The rows of a group lie close to one hidden flat surface of 12 dimensions, which may be shifted away from zero. Surfaces can cross.
In the rows, 128 means zero.
Known rows, each followed by its group:
[146 162 152 103  73 117 161 108 187 197 122 118 170 134  95 130] | Q_999
[123 133 203 133  80  80 158 182 131 152 104 171 153  98 104 122] | Q_422
[168 115 162 144 106 137 110 121  84 138 119  64  78 165 144  90] | Q_983
[ 76  81 118 108 135 130 123 110 132 105 132 102  93 162 118 156] | Q_999
[ 85 139 166 120 123 119 125 173 122 129  88 133 114 110 182 107] | Q_773
[140 132 114  92 147 145 154  96 112 136  37  85 121  86 113 113] | Q_146
[105  80 125 124 169 122 114  89 125 116  70 135 122 106 166  88] | Q_146
[123 135  40 108  72  81 131 135  76 151 120 139  75 148 141 147] | Q_773
[138  77 150 119  83 103 123  31 164 116 135  99 121 204 158 106] | Q_999
[177 155 128 117 119 118 131 116  98 132 115 102 127 102 150 104] | Q_773
[147 131 143 124 129 165 126 148 106  69 100 178 149 124 129  97] | Q_422
[ 91 117 160  93 101  81 189 131  93 120  83  83 138 136 155 149] | Q_146
[111  90 121 127 108 107 159 134 149 109 113 141 164 105  99 138] | Q_422
[173 155 135 111 118  67  87 155 135 118 135 222 100 127 110 148] | Q_773
[103  89  75 143 149 131 172  96 121 137 106  94 133 152 124 131] | Q_422
[109 137 139 140 138 130 175  89 129 177  57 115 100 119 145  63] | Q_422
[161 142 158 127 137 113 130 110 167  71 194 153 143 128 102 149] | Q_146
[199 158 106 148 138 116 160  66  96 143 126 144 112 131 100 102] | Q_688
[183 129 157 114 101 135 118 145 129 124 102 152 157 118  95 114] | Q_688
[228 165 183 104 106 137 113 159 100 128  39 220  97 103  26  93] | Q_146
[139 152 170 107 149 157 106 151 130  78  94 106 135  75 149 117] | Q_773
[109 147 139 144 136 145 142 115 157 168 128  92  92 163 102 139] | Q_773
[150 132 136 144 111 116 167 176 109 145  87 138 114 145 110 101] | Q_688
[115 144  97 128 117 126 145 127 145 148  97 113 127  97 131 121] | Q_146
[130 152  65 168  87  73 161 155 140 216 111 160 167 105 138 129] | Q_146
[101 117  44  78 122 151  93 142 139  93 131 137 120 106 157 133] | Q_773
[155 117 141  84 111  64 131 115 222 134 179 132 149 144 150 122] | Q_688
[131 146 118 114 135 127 138 119 109 144 114 143 111 106  83 146] | Q_688
[156 116  96  93 107  66 163 115  70 121 109 126 157 107 185 110] | Q_146
[137 122 122 147 144 125 156 110 144 123 108 135 146  94 162  71] | Q_422
[146 148  79 131 142  72 194  83 120 175 135 158 160 132 149 117] | Q_999
[133  97 149 150 147 160 131 123 148  68  80 103 137 133 163  79] | Q_422
[150 119 158 146 127 119 138 163 105 162 150 122 137 146  82 146] | Q_983
[200 140 141  79  98  80  91 112 136 127 175 119 129 121  81 186] | Q_983
[165 113  89 116  97  87  98 110  83 156 119 139  91  94 151  89] | Q_146
[124 182 113 138  94 132 149 176  77 125 170 149 134  78 143 118] | Q_422
[135 136  87 107 121 148 154 116 134 173  88 132 134 153 118 109] | Q_773
[170 118 111  95 108 139 122 160  55 158  89 129 132 106 107 107] | Q_773
[101 154 154 117 141  94 152 123 180 164 155 147 129 114 109 149] | Q_688
[154 161 178 130 120 104 108 109 116 111 112  89  70 145 168 117] | Q_983
[201 156 122 183 115 121 169  83  87 138 131 117 213 132 137 129] | Q_688
[148  90 146 149 115  92 128 157  52 121 121 151 153 170  57 209] | Q_688
[160  88 158  86 133  96 106 174 146 107  84 125 147 149 125 148] | Q_999
[116 101 153  99 104 123 127 110 139 132 133 115 131 166  85 168] | Q_983
[183 158 139 146 136 134 141 184  55 135  69 144 118 112 103 112] | Q_773
[ 40 124 183 130 159 127 158 141 183 144 129 155 154 142 144 139] | Q_999
[126  75  92  84 142 149  54 153 109  80 142 179 111 117 122 122] | Q_773
[121 161 175 131 145 161 138 155 128 127  99 122 115 148  86 156] | Q_983
[139 122 168 126 165  99 112 118 129  57 113 197 117 148 102 166] | Q_983
[132 120 117 115 107 113 119 122 104 155 133 117 107 133 142 119] | Q_773
[163 131 120 104  95  90 141 146 118 151 121 127 132 130 114 136] | Q_688
[ 97 103  90 113 161 146  87 131 114 136 171 136  77  71 119 108] | Q_422
[133 136 157 109 119 119 104 139 132 115 154 107 119 155 128 166] | Q_983
[152 146 145 112 135 151 172 100  80 137  69 119 121 175  88 136] | Q_999
[150 160 182 141 153  61 110 141 161 162 185  58 118 119 170 161] | Q_688
[106  87  91 165 122 173 118 189  44  85 114 111 115 159 181  96] | Q_999
[125 151 153 129  55  82 146 121 132 142 166 106  84 148 104 153] | Q_146
[ 97 142 159 120 120 150 113 133 118 152 138 114  67 106 101 120] | Q_422
[124 133 186 125 126 137 112 157 159 109 103 123 106 117 100 132] | Q_146
[140 130 150  77 129 178  87  89 181 147 181 127 146 119 125  95] | Q_983
[174 145 133 152 129 111 123 121  93 154 123 121 101 139 171  77] | Q_773
[ 92 120 106 132 149 146 128 156 137  95 141  83 144 112 195 121] | Q_983
[100 115 190 132  90  92 117 152  95 154 121 155 164 124 124 157] | Q_688
[113 123 131 135 114 133 140 132 123 132 135 158 132 116 115 112] | Q_688
[194 169 109 149 142 108 131 151 151 123 152 102 170 125 174 133] | Q_773
[141 118 186 119  93 100  93 113 119 147 163 113  96 156 145 116] | Q_422
[129 140 125  86  90 160 135 162 120 198 125  93 141 109 108 111] | Q_983
[127 108 114 101  88 117 109 143 165 135 112 142 139 123  63 175] | Q_146
[106 158 122 167 153 137 133 143 140 188 112  96  90  76 104 128] | Q_146
[146 137 150 129 121 115 170 129 154 147  74  57 134 167 134 137] | Q_999
[129  86 114 111 108 102 133 157 112 102 104 107 144 129 124 152] | Q_983
[126 119 115 109 157 176 112 159  82 168  64 101  82 147 104 115] | Q_422
[138 107 176 124 145 105 121 183 159 120 109  88 149 155 154 147] | Q_999
[ 73 116 147  96  89 132 149  85 123 102 116 174 148 181 158 126] | Q_422
[148 132 128  87 120 119 102  79 161 103 123 110 189 103 181 131] | Q_688
[125 161  98 142  98  87 191  96 104 193  94 118 114 112 118 122] | Q_146
[148 104 119  87 169 101 109 130 107 100 150 105 126 146 130 174] | Q_999
[189 115 131 119 111 114 101 138  90 100 126 111 120 154 138 128] | Q_983
[101  96 164  96 149 117 117 141  85 130  70 139  86  91 109 120] | Q_146
[128 130 107 108 122 186 129 163 101 130 106 109 157 149 176  88] | Q_983
[165 103  78  96 141  64 123  71 110 126 130 103  86 133 181 106] | Q_999
[154 116 153 131  98 136 139 115 117 106  99 100 122 154 109 122] | Q_422
[128 123 142 114 118 162  86  99 110 139 124 160  40 110  97  67] | Q_999
[148 150 119 114  93 127 145  75 138 158 136 144  95 106 115  72] | Q_688
[176 165 108 130 105 139  99 181  83 117 192 114 104  57 104 125] | Q_422
[110 105 133 176  33 103 129 173 114 182 158 153 149 146 177  71] | Q_999
[146  94  85 122 114 151 111 144 120 105 102 170 134 125 120  89] | Q_999
[139 120  93  98 108  98 128 136 150 121 146  95 116 124 164 118] | Q_688
[186 126 125  92 104 182 123 134  96 137 100 130 151 179  74 130] | Q_983
[150 106 203 123 139 117  90 116 186  46 122 130 146 170 128 161] | Q_773

New rows. What belongs after each?
[ 96 148 108 103 136 131  89  59  94 118 201 159  42 148 113 155] | Q_983
[120 165 166 129 150 158 120 162 153 133 157  93 124 132  96 176] | Q_983
[ 87 127  66 103 150 142 137 102 164 128 119  74  79  99 135 124] | Q_999
[101 100 157 128 141 132 124 124 101 123 140 136  99 173  94 151] | Q_999
[161 146 111 116 135 120 119 101 123  98 188 136 167 189 139 183] | Q_983
[150 214 176 123 138 135 162  80 150 137  89 109 101 145 120 137] | Q_983
[142 174 119 142 137 111 119 179 110 157 142 124 102  94 165 114] | Q_773
[129 153 140 132 164 158 110 139 158 137 135 135 103 119 107 123] | Q_773
[ 93 174 117 159 193 167 143 133 172 129 184 105 120 102  83 180] | Q_773
[128 103 125 142 132 102 146  91 120 109 131 105 102 135 113 137] | Q_983
[150 118 115 105  66 161 107 112 141 121 155 105 141 108  85 127] | Q_688
[112  94 122 117 124 129 140 107  84 111  81 108  87 174 143 114] | Q_999
[166 141 143  76 116 137  96 139 122 149 101 144 130  85 123  93] | Q_773
[128 117 142 128  96 116 122 156 124 151 169  39 118 148 114 174] | Q_983
[118 149 109 162 131 136 153 146 123 131 113 120 108 111 113 128] | Q_146
[155 185 143 117 164 129 119  90 145 159 194 187 135 106 116 118] | Q_983
[133 116 153 137 123 129 136 184  87 156 140 139 140 163  75 165] | Q_983
[107 119 152  74 129 104 110 141 176 120 160  88 181 130 212 142] | Q_999
[135 154 181 129  89 125 162 108 153 125 133 100 169 178 142 142] | Q_422
[126 197  72 122 156 114 160 141 115 127 149 139 145  81 166 146] | Q_983
[ 91 125 162 109  77  63 122 190 150 187 141 110 138 101 135 166] | Q_146
[ 90 129 131 164 124 129 167 131 126 116 157  88 152 159 159 146] | Q_422
[140 150 121 153 119  97 133 169  53 129 147 108  97 155 166 145] | Q_983
[ 91  65 150 135 109 127 124 115 152  94 128 115  95 112  47 152] | Q_422
[164 125 149 102  74 147 121 111 138  39 132 190 149  89  57 126] | Q_422
[180 123 147 146  93 111 136 174 103 120 110 109 119 160  37 186] | Q_146
[164 116 147 132 127 113 120 116 126 102 142  96 126 153 116 152] | Q_983
[172 136 158  86 217 152 126  73 153  63 144  91 176 169 152 160] | Q_999
[152 129  77 152 127 198 148 167 159  83 141 108 135 109 130  62] | Q_688
[102 178 137 132 137 112 178 120 144 161  79 123 139  72 215  61] | Q_146
[107 144 137 163  80 100 178 177 127 190 172  98 132 130  99 152] | Q_688
[117 128 127 166 161 105 150 193 132 157 160  92 120 134  87 184] | Q_999
[154 100 116 168 174 127 123 166  40  84 100 165 118 147 107 143] | Q_688
[118 111  82 132 159 121 134 100 121  89 159 126 104 104  90 162] | Q_983
[156 129 129 107 110  97 112 121  95 169 155 154 114 119 126 111] | Q_422
[104 149 121 137 110  94 104 150  98 123 153 105  61 113 167 138] | Q_773
[185 166 131 131 138 113 145 123 128 170 152 113 163 106 132 117] | Q_773
[121 104 156 100 124 103 120  66 142 135 121 116  84 160 137 113] | Q_999
[138 112 151 107  78  95 143 122 120 126  97 160 148 116 146  93] | Q_422
[142 148  92 109 132 112  92 143 175  80 117 191 114 140 146 141] | Q_773
[159 111 134 121 167  99 126 100 120 115 134 155 128 148 148 112] | Q_999
[164 153  72  95 117 147 138 137 146 133 156  85 178 108 115 161] | Q_422
[194 134 118 139 156 157  75 178 160 142 192  77 133 134  93 156] | Q_773
[152 119 188 139  88 108 105 148 195 155 118  63 114 138 165  88] | Q_999
[137  99  68 112 120 189 151 149  71 154 115 143 176 154 129  84] | Q_983
[181 108  82  70 139 114 145 125 147  72  35 149 101 159 165  66] | Q_688
[153  94 163 161 154 106 122 177  84 164  97 141 113 148 115 107] | Q_422
[160  63 131 151 173  85 135  94 139 164 101 125 139 152 135  93] | Q_422
[157 121 116  85  99 110  97 112  90 164 148 160 110  98 153  70] | Q_983
[155 132 126 142  34 128 153 145  49 171  99 106 149 128  90 137] | Q_688
[175 133 104 152 137 139 144 122  93 133 120 145 127 140 117  95] | Q_999
[104 136 171  96 105 124  96 127 147 149 119 122  76 120 120 127] | Q_773
[121 141  90 120  78 126 139 144 101 100 164 121 133  79 137 126] | Q_422
[ 85  54 130 145  97 107 139  87 143  92 176 177 154 181 133 124] | Q_688
[177 147 113 148 124 118 124 144 170 165 108  75 164  98 138 130] | Q_146
[174 106 131 117 123 119  83 226 102 109 131 126  67 120 111 107] | Q_688
[147 130  73 115 136 146 135 111 164 123 139 143 155 105 120 110] | Q_999
[133  58 117 134 102  83 118 121 140 115 134 109 112  84 114 108] | Q_422
[104 125 145 108 118 140 151 151 113 169  88 111 147 123 124 123] | Q_773
[139 171  73 115 112  92 117 111 159  92 151 135  95 127 134 177] | Q_773
[102  75 115  87  69  94 124 131  95 123 108 116 127 155 160 132] | Q_983
[191  67 159 127 118  71 100  92 162 133 126 128 125  92 124  75] | Q_422
[118 103  97 157 142 155 160 137 130 115  70 178 128 143  98  96] | Q_999
[144 123 115 129 153 187 123 130 133 142 145 105 138 100 125  76] | Q_983
[143 109 150  68  89 117  77 125 159  79 121 148 120 102 159 100] | Q_146
[128  94 115  79  84  68 109 129  89 163 142 160 102 134 114 141] | Q_999
[129 140  75 109 128 151 155  64 121 123 134 142 123 110 104 115] | Q_422
[ 98 153 167 146 144 128 160 116 174 120 110 110 129 116 160 108] | Q_146
[111 157 157 112  77  98 145 141 154 159 138 154 106 115  72 159] | Q_146
[154 112  87 159 138 140 100 110 155 127 104 115 125 117 129 111] | Q_146
[118 115 155 120 119 108 140 159 126 116  77 139 169 138 167 125] | Q_688
[152 146 173 132 144 168 158 142 149 158  93 124 167 139  99 108] | Q_983
[152 143 129 167 133 113 121 100 186 160  83 135 150 105 198  57] | Q_146
[ 80 129 122 109 118 137 104 134 106 130 152  92  55 114 110 158] | Q_983
[167  94 112 108 103 127 117  64 156  86 125 109 124 163  65 164] | Q_146
[156 122 175 160  86 121 121 147 116 137 144 157 178 116 161  75] | Q_688
[183 113 120 114  89 127 144 187  96 180 103  85 174 111 130  94] | Q_983
[ 88 100  89 139 139 131 143  94 133 110 180 155  94 141  79 144] | Q_688
[ 95 166 155 138 178 121 122 146 149 106 180 151 128 120 146 167] | Q_983
[141 127 101 126 125 177 115 127 123 115 131  92 110 130 110 117] | Q_999
[107 169 181 130 110 166 156 171 145 135  76  68 149 145 185 104] | Q_422
[160 144 188 148 137 153 100 165 180 161 154  24 129 143 139 132] | Q_773
[160 188 113 155 110  64 152 143 101 151 111 160 100 130 169 121] | Q_773
[150 154  85 149 163 127 137 128 129 161 222 109 154  81 144 123] | Q_983
[152 117 131 126 154 125 136 100 118 101  90 173 134 112 149  73] | Q_983
